The rows are grouped in 3 ways, from coarse to fine. Each group lies inside one group of the grouping before and may be the whole of it. The rows also spread widely along 10 directions, which tell nothing about the answers.
Known rows, each followed by its group in each grouping:
[-10, 7, 10, -13, -1, 11, 14, 16, 5, 0, 8, -18, 0, 6, 9, -2, 12, 3, 9, -2, 23, -34]
J391 J629 liti
[18, -8, -7, 20, 21, 20, -1, -26, 7, -3, 19, 22, -31, -6, 6, 22, 15, -8, 5, -18, -1, 14]
J391 J979 Zuteb
[-16, -22, -20, 13, 9, 19, 25, -7, 4, 4, 45, -11, 20, -26, -15, 10, 2, -4, -3, -9, 24, 15]
J391 J906 Lumon
[-10, -14, -6, 17, -11, -5, -14, -8, 7, -4, -23, -5, -8, -7, 27, 10, -8, -9, 11, -4, -28, -1]
J13 J991 Repin
[4, -15, 11, -42, -9, 11, 33, 32, 6, 14, -26, -20, -5, 1, -7, 11, 6, 6, -26, -6, 25, -25]
J391 J979 suvoz
[-10, 1, 30, 6, -32, 22, 6, -21, 7, -37, -13, 4, -38, -10, -21, 8, 5, 10, -16, -5, -6, 17]
J930 J295 rolab
[6, -3, 13, -2, -2, 2, 15, 4, 9, -4, 1, 46, -25, 11, -15, 12, -13, 18, -28, 3, -20, 24]
J13 J662 fupuf
[-29, -13, 2, 9, -17, 13, 33, 1, 4, -3, 18, 12, 21, -9, -47, 4, -19, 3, -24, 23, 4, 40]
J930 J573 zim
[4, -11, -13, 3, 0, 5, 10, -9, 6, -7, -1, 10, -22, -11, 11, 10, -6, -11, -6, -12, -15, -5]
J391 J906 Raz
[8, 14, 22, 8, -23, 4, -13, -2, 23, -1, -17, 8, -25, 18, 13, -4, 8, 5, 8, 9, -32, -7]
J391 J629 lomo
[-24, -1, -11, 0, 0, 0, 20, 16, -8, 8, -16, -24, 19, 0, 13, -6, -1, -27, 27, 11, 6, -40]
J391 J237 Tesi
[-1, 1, 24, 11, -25, 0, 0, 17, 10, 10, 15, -5, 18, 4, -11, -8, 17, 36, 6, 14, -25, -1]
J13 J991 Kigat
[0, -26, -25, 24, 3, 3, -9, -13, 25, 19, 35, -3, 14, -20, 16, 13, -11, 4, -6, -11, -17, 24]
J391 J906 rapak
[-5, -11, 12, -16, -29, 14, 11, 9, 11, 5, -14, -41, 1, -14, -2, 6, 9, 3, -11, -10, 13, -20]
J930 J295 rul
[-19, -4, 7, 1, -24, 24, 14, -13, 29, -12, 29, -18, -2, -7, -18, -1, -4, -3, -15, -7, 36, 19]
J391 J979 Dudo
[6, 7, -10, 10, 0, 10, 23, -8, 2, 8, -16, 22, -12, 12, -11, 2, 4, -39, 14, 19, -15, -2]
J391 J629 Tos
[-6, -5, 9, 28, -17, 9, -14, -1, 29, 28, -13, -5, 28, 20, -14, 11, 3, -9, 18, 27, -6, 46]
J13 J991 Lovi
[-20, -5, 25, -1, 25, 0, -15, 41, -4, 8, -3, -4, 16, 13, 24, 13, 10, 51, 13, 6, 3, -12]
J391 J629 Tos
[-29, -11, 18, -17, -12, 6, 9, 9, 4, -35, -23, -3, -28, -6, 11, 6, -18, 18, -19, -10, 9, -6]
J391 J979 Dudo
[16, 12, 13, 16, -20, 17, 18, -13, 10, 3, 11, 22, -16, 7, -28, -5, 23, -6, 6, 15, -28, 9]
J391 J629 lomo
[-32, 14, 19, 17, -36, 0, -12, 6, 18, -11, 6, -27, 16, 4, 14, -26, 1, 15, 27, 18, -21, -21]
J391 J629 liti
[-22, 10, 15, 23, -22, 2, 13, 4, -1, -13, 31, 9, 15, 2, -21, -18, 7, 19, 12, 20, -16, -2]
J13 J991 Repin
[-32, 12, 8, 9, 5, -21, -14, 23, 3, -12, -6, 22, 2, 23, 34, -8, -27, 18, 9, 15, -16, -21]
J13 J991 Repin
[-17, -4, 7, -17, -11, 11, 19, 4, 2, -18, -42, -9, -25, 3, 4, 7, -7, -21, -2, -1, 16, -15]
J391 J979 Zuteb
[6, -25, 19, -18, 15, 8, -6, 21, 2, 3, 0, -7, -16, -10, 21, 32, 11, 47, -21, -32, 10, -4]
J13 J662 fupuf
[17, -9, -13, -5, -2, 5, 14, -4, 29, 23, 19, 20, -8, 3, -1, 12, -12, -9, -29, -4, -8, 15]
J391 J629 liti
[-22, 3, -2, 2, 4, 1, -13, 2, 12, -6, -11, -13, -7, 7, 35, 7, -17, -10, 7, -6, 16, -24]
J930 J295 rolab
[-11, 5, -4, 19, 21, -2, -15, -1, -3, -19, 33, 10, -16, -5, 41, -1, 4, 22, 22, -15, -12, -33]
J391 J906 rapak
[6, 5, 42, -2, -31, 22, 0, 3, 8, -10, -31, -12, -22, 6, -15, 5, 33, 18, 11, 8, -18, 2]
J391 J629 liti
[-21, 3, 10, 1, -16, 8, 27, 3, -5, -26, 13, 8, -11, -8, -16, -8, -1, 12, -4, 7, -6, -10]
J391 J906 rapak
[-4, -5, 2, 13, 0, 10, -30, -10, 35, 10, 14, -13, 0, 10, 27, 20, -4, 0, 2, -14, 25, 18]
J13 J991 Repin
[-53, -9, -4, 6, 9, 0, -5, 0, 4, -28, 4, -8, 1, -9, 26, 9, -37, 3, -7, -8, 28, -4]
J930 J295 rolab
[-5, -6, 0, -2, 21, -7, 2, 36, -3, 30, 4, -8, 29, 13, 19, 9, 9, 16, 16, 6, 7, -25]
J13 J991 Kigat

New rows, each followed by its group in each grouping:
[-1, -2, 0, -5, 8, 11, 5, -2, 21, 1, 32, 3, -9, 0, 11, 10, -2, 8, -13, -15, 20, -3]
J391 J629 liti
[-1, 1, 11, 0, 5, 13, -14, -10, 22, -13, 8, 1, -31, 3, 24, 18, -2, 7, -8, -23, 19, -1]
J391 J237 Tesi
[5, -16, 3, -7, -18, 3, 21, 4, 15, -1, 1, 21, -14, -8, -17, 9, -13, 16, -36, -1, -26, 22]
J391 J906 Raz
[-12, 4, -4, 12, 7, 7, 26, 5, -5, 4, 23, 11, 12, 1, -14, -3, 4, -8, 11, 13, 2, -8]
J391 J237 Tesi
[-16, 5, 27, 10, -33, 20, 5, -6, 18, -16, -14, -1, -8, 7, -27, 1, 4, 6, 2, 19, -5, 31]
J391 J906 rapak
[-2, -10, 2, -22, 7, 8, 21, 21, -3, 12, -15, -14, 2, 5, 2, 18, 8, -8, -5, -6, 33, -21]
J13 J991 Repin
[-37, 2, 24, 3, 19, 19, 3, 13, -13, -21, 0, -10, 3, 4, -2, 16, 7, 17, 12, 1, 46, -5]
J930 J295 rolab
[-17, -15, 22, -2, -10, 15, 18, 12, -17, -15, -16, -19, -1, -19, -11, 8, 24, 22, 10, 1, -11, -10]
J391 J629 liti
[-28, 18, 5, -1, -14, 7, 5, 15, 13, 10, 3, -33, 25, 15, 8, -14, -3, -17, 21, 14, 34, -35]
J930 J295 rul
[24, 9, 8, -22, 5, 14, 2, 23, 23, 41, -10, -22, 2, 26, 18, 10, 24, -12, 12, -2, 25, -34]
J391 J629 liti
[-3, 24, 7, 10, 7, 8, -20, -9, 46, 5, 28, 26, -16, 36, 19, 7, -20, -7, -7, -1, 29, 17]
J391 J237 Tesi
[-25, -6, -10, -11, -20, 9, 41, 4, -4, -16, -9, -15, -2, -14, -13, -8, -10, -26, -2, 4, 13, -23]
J391 J906 Lumon
[-30, 16, 7, 10, -28, -2, 3, 0, 18, -16, 3, -5, 1, 9, 8, -19, -18, -8, 8, 14, -6, -16]
J391 J237 Tesi
[-26, 17, 8, 17, -2, 0, -16, 11, 13, 4, 11, -20, 23, 20, 25, -9, 4, -1, 38, 12, 17, -25]
J13 J991 Kigat
[-8, 5, 23, -16, -7, 9, 15, 27, 6, 7, 13, -10, 9, 7, -11, 1, 8, 28, -15, 2, 22, -17]
J930 J295 rul
[1, -15, 2, -18, 23, -10, -5, 29, 4, 5, -8, 17, -16, 4, 35, 20, -14, 36, -21, -13, -12, -15]
J391 J906 rapak
[-17, -11, 27, -20, -16, 9, 4, 21, -4, -15, -44, -16, -18, -3, 5, 15, -2, 20, -12, -1, 0, -12]
J930 J573 zim
[-15, -6, -18, 0, 10, 15, 6, -23, 14, -21, 37, -10, -22, -18, 26, 10, -9, -17, -5, -32, 33, -17]
J391 J629 liti
[-26, -5, -5, -1, -23, -12, 7, 12, 16, -1, 6, -5, 15, 1, 10, -9, -28, 3, -13, 8, -7, -9]
J13 J991 Repin
[7, 17, 5, 7, -28, 4, 15, 6, 27, 20, 17, 14, 9, 21, -21, -17, 0, -4, -1, 28, -20, 4]
J391 J906 rapak
[-27, -2, -10, 4, -25, 0, 16, -2, 7, -10, 12, -31, 13, -12, 9, -13, -6, -19, 13, -1, 9, -32]
J13 J991 Kigat
[0, 8, -6, 18, 3, 1, 6, 7, 2, 20, 17, 4, 18, 13, 3, -5, 13, -12, 27, 14, -6, -17]
J13 J991 Repin
[-12, -2, 11, -13, -3, 5, 16, 26, -3, 8, -10, -4, 6, 7, -4, 4, -2, 9, -4, 11, 7, -20]
J930 J573 zim
[-5, 7, 2, 22, 10, 20, 8, -16, -10, -18, -6, 10, -22, 1, 0, 6, 19, -21, 35, 3, 1, -7]
J391 J906 Lumon
[-34, 10, 6, 12, -19, 9, 13, -5, 16, -17, 25, -2, 9, 2, -11, -15, -12, -3, 4, 15, 9, 4]
J391 J629 liti
[-25, 1, 3, 4, -23, 11, 15, -10, 29, -11, 24, 17, -3, 4, -25, 1, -35, -3, -35, 11, 17, 35]
J930 J573 zim
[-10, -5, -11, 1, 7, 23, 29, -15, 2, -15, 28, 0, -12, -13, -12, 10, 4, -19, -3, -12, 35, -1]
J391 J906 rapak
[-3, 4, -11, 5, 9, 0, 23, 6, 0, 8, 31, 31, 1, 5, -8, -1, -12, -2, -11, 10, -6, -10]
J930 J573 zim
[2, 3, -9, -21, -15, 13, 46, -10, 3, -20, -20, 18, -43, -2, -16, 2, -12, -41, -20, -4, 9, -16]
J391 J906 Lumon
[-11, 3, 11, 8, -4, 16, 10, -3, 23, -7, 50, 14, -1, 3, -15, -1, -2, 22, -18, -2, 23, 18]
J391 J979 suvoz
[-9, -5, 11, -4, -10, 14, 26, -15, 3, -30, -21, 32, -43, -3, -20, 15, -12, -9, -25, 0, -9, 23]
J391 J629 lomo
[-11, -7, -5, 1, -3, 3, 23, 8, 5, 10, 3, 6, 9, 0, -8, 1, -5, -7, -4, 12, -9, -1]
J391 J629 lomo
[-20, -16, -9, -4, -3, 5, 20, -8, -1, -28, -1, 7, -24, -21, 6, 10, -18, -2, -18, -13, -1, -2]
J391 J906 rapak
[14, 6, -4, -9, 12, 13, 22, 4, 7, 9, 9, 19, -18, 11, -3, 10, 8, -13, -3, -2, 14, -12]
J391 J906 rapak
[-6, -5, -14, 27, 19, 1, -8, -4, 11, 20, 6, 16, 14, 14, 11, 16, -7, -18, 17, 10, 1, 21]
J13 J991 Repin
[-15, -8, 9, 0, 2, 24, 3, -1, 12, -10, 13, -19, -4, -7, 0, 15, 9, 7, 2, -14, 37, 7]
J391 J906 Lumon
[-15, 11, -6, -2, -22, -7, -6, 9, 22, 4, -16, -18, 0, 13, 34, -16, -15, -19, 17, 9, -11, -39]
J391 J906 rapak
[1, 6, -10, -4, -2, 3, 8, -8, 5, -7, -10, -7, -23, 4, 26, 3, 2, -34, 14, -12, 11, -40]
J13 J991 Kigat
[-11, 11, 29, 7, -32, -3, -6, 13, 11, -8, -12, -4, -1, 13, 2, -11, 7, 23, 11, 16, -25, -11]
J13 J991 Kigat
[-11, 3, 14, 12, 19, 20, 17, -8, -15, -26, 12, 22, -24, -3, -11, 15, 15, 5, 9, -5, 13, 2]
J391 J237 Tesi
[-42, 26, 21, 2, -18, -7, -8, 20, 15, -15, -15, -9, 9, 32, 18, -17, -17, -1, 22, 23, 17, -26]
J13 J991 Kigat
[19, 5, 4, 5, -1, 11, 6, 6, 6, 22, -16, 3, -7, 14, 4, 1, 24, -15, 22, 10, -15, -19]
J391 J979 suvoz
[-33, 4, 8, 1, 8, 18, -2, -4, 11, -20, 11, -4, -9, 7, 8, 14, -16, -4, -3, -6, 49, 4]
J930 J573 zim
[-14, -6, 24, 3, -16, 8, 11, 10, -11, -14, -31, 0, -8, -4, -9, 2, 13, 15, 12, 15, -31, -2]
J391 J629 liti
[-11, 1, 26, -7, -34, 11, -16, -3, 32, -15, -17, -24, -23, 4, 19, 2, -1, 13, -8, -9, -2, -5]
J391 J629 lomo
[-26, 6, 17, 14, -20, 23, 11, -28, 6, -50, -5, 13, -38, -5, -18, 5, -4, -9, 1, 1, 7, 22]
J391 J906 rapak
[12, -10, -4, -8, -10, 3, 36, 18, -5, 26, -6, 14, 7, 0, -26, 4, 2, -5, -15, 18, -23, -6]
J930 J573 zim
[12, -10, 10, -14, -25, 21, 41, 0, 0, -9, 14, -3, -16, -21, -36, 3, 21, 10, -22, -9, -5, -4]
J391 J906 Raz
[-11, -17, -19, 16, 5, 1, -3, -4, 6, 1, 18, -10, 6, -19, 26, 6, -5, 1, 10, -10, -14, -10]
J391 J906 rapak
[-13, -4, 15, 13, 18, 2, -31, 18, 15, 15, 6, -3, 14, 13, 26, 18, -4, 34, 4, -1, 8, 10]
J930 J295 rul
[-16, -4, -4, -18, -13, 14, 25, -2, 5, -13, -6, -31, -13, -12, 9, 1, 1, -25, -1, -14, 28, -36]
J391 J629 lomo
[3, 2, 6, -12, -14, 5, 37, -7, 6, -24, 16, 42, -42, -5, -21, -1, -12, 8, -41, -5, -18, 2]
J391 J629 lomo
[13, -10, -19, 2, 26, -6, 5, 8, -2, 14, 21, 10, -8, -8, 35, 10, 2, 4, 2, -18, -16, -36]
J391 J237 Tesi
[-5, 4, 11, 19, 25, 25, -7, -12, 0, -13, 7, 11, -19, 7, 4, 22, 19, 0, 24, -5, 23, 13]
J391 J906 rapak
[8, -1, 2, -8, -27, 13, 13, -11, 32, 7, -12, 17, -23, 11, -18, 12, -21, -21, -34, 7, 0, 26]
J930 J573 zim
[-21, -1, -24, 30, -26, -3, 0, -29, 19, -11, 17, 0, -2, -11, 15, -15, -24, -34, 13, 1, -27, -3]
J13 J662 fupuf
[-4, 18, 24, 1, -9, 2, -11, 18, 6, -3, 6, 2, -9, 17, 17, -8, 9, 26, 11, 7, -10, -34]
J930 J573 zim
[-29, -16, -7, -9, -23, 12, 7, -15, 26, -17, -18, -28, -12, -14, 12, 10, -25, -27, -15, -12, 22, 7]
J391 J629 liti
[8, -1, -9, -11, 24, -4, 8, 21, -7, 16, 14, 2, -4, 1, 29, 7, 5, 8, -1, -14, 6, -49]
J930 J295 rul
[-32, 1, 17, 13, 5, 5, -30, 11, 19, -2, -7, -22, 13, 12, 34, 7, -4, 17, 24, 4, 11, 0]
J391 J629 liti
[-12, -4, 4, 9, -33, 10, 22, 1, 2, 0, 18, -13, 13, -15, -23, -12, 5, 4, -1, 13, -18, -10]
J930 J573 zim
[0, -17, -5, 8, -12, 28, 20, -14, 23, 11, 23, -10, 10, -12, -31, 16, 6, -12, -12, -3, 22, 39]
J391 J906 Raz
[-21, -11, 1, 24, 2, 10, -9, 7, 4, 16, 6, -25, 33, -2, 8, 6, 10, 3, 32, 7, 4, 6]
J13 J662 fupuf
[-5, 5, 15, -14, -28, 8, 36, 16, 2, -3, 19, 8, -1, -1, -33, -11, 0, 16, -24, 13, -4, -14]
J930 J573 zim
[-8, -4, -3, 10, -16, 18, 24, -25, -13, -28, -20, 6, -33, -17, -14, 6, 3, -33, 7, 1, -13, -7]
J930 J573 zim
[10, -4, 8, -1, -38, 0, -4, -3, 20, 4, -32, -15, -16, 1, 11, 1, 5, -10, 2, 0, -30, -11]
J13 J991 Kigat
[-2, -2, 6, 10, 2, 16, -33, -10, 44, 14, 11, -3, -7, 16, 20, 25, -14, 2, -11, -9, 26, 31]
J930 J573 zim
[-12, 7, 18, 19, 10, 3, -9, 15, -12, 1, -12, -3, 9, 14, 12, 4, 24, 11, 43, 13, -7, -19]
J13 J991 Kigat
[-26, -13, 30, -5, -28, 25, -7, 11, 14, -2, -24, -49, 13, -5, -9, 15, 10, 15, 2, 2, 29, 13]
J930 J573 zim
[-4, 3, 8, 39, 22, 9, -30, -18, 5, -10, 12, 26, -15, 11, 20, 20, 9, 8, 26, -3, -7, 23]
J13 J991 Repin
[7, 16, 26, -4, -21, 3, 1, 25, 13, 18, 12, -6, 8, 15, -5, -11, 18, 31, -1, 11, -11, -25]
J930 J295 rul
[-32, -7, -5, -16, -7, 2, 22, 25, 4, 2, -5, -26, 20, -2, 7, -3, -14, -3, -1, 6, 24, -25]
J391 J906 rapak
[0, -11, -10, 21, 3, 11, 32, -15, -25, -19, 11, 24, -17, -25, -19, 3, 15, -6, 12, 3, -35, -3]
J391 J906 rapak
[-1, 13, 26, 5, -13, 2, -6, 13, 11, -5, 4, 7, -11, 13, 8, -6, 10, 27, 6, 6, -20, -17]
J391 J237 Tesi
[-29, -15, 9, -16, -41, -2, -6, 14, 35, 0, -2, -42, 14, -12, 14, -2, -29, 21, -34, -8, 10, -3]
J930 J295 rul
[0, -4, -5, 8, 12, 14, 19, 0, -4, 3, 40, 12, 1, -9, -11, 9, 7, 7, -5, -4, 10, -5]
J930 J573 zim
[14, 9, 12, 9, 6, 15, -3, 7, 10, 23, 13, -4, 7, 20, -1, 10, 29, 0, 21, 3, 18, -7]
J13 J991 Repin
[-12, 15, 9, 15, 7, 26, 24, -17, -12, -24, 3, 29, -26, 9, -29, 8, 8, -25, 13, 14, 18, 7]
J930 J573 zim
[-28, 6, 19, 12, -5, 11, 11, 8, -25, -30, 15, -7, -4, -12, -2, -9, 17, 23, 24, 5, -5, -36]
J930 J573 zim
[-14, 12, 15, 3, 22, 23, 13, -2, -11, -34, 35, 11, -24, -2, 0, 7, 19, 16, 12, -16, 38, -20]
J391 J906 Raz
[3, -13, -17, 6, -8, -7, 23, 5, 13, 15, 3, 32, 4, -1, -13, 1, -24, -6, -22, 15, -38, 21]
J391 J906 Raz
[-13, -27, -5, -16, -11, -3, -6, 18, 17, 12, -11, -29, 6, -15, 29, 15, -20, 15, -24, -15, -1, -13]
J930 J573 zim
[18, -12, -2, -23, -23, -1, 10, 6, 17, 7, 2, -13, -23, -16, 17, 5, -3, 10, -35, -25, -14, -32]
J930 J295 rul
[-31, 7, 24, 4, -12, 0, -1, 21, 14, -7, 21, -1, 15, 10, 1, -11, -6, 39, -2, 14, -2, -2]
J391 J629 lomo
[-16, 2, -21, 20, -10, -7, 1, -2, 14, 12, 30, -12, 25, 0, 19, -13, -10, -18, 19, 6, -4, -22]
J13 J991 Repin
[-11, 12, 18, -4, -1, 8, -2, 4, 8, -20, 20, 4, -22, 4, 13, 1, -1, 21, -10, -14, 19, -23]
J930 J295 rul
[-9, -2, -4, 35, -3, 4, 1, -12, 12, 11, 4, 21, 15, 10, -15, 6, -5, -16, 15, 24, -17, 37]
J13 J991 Kigat
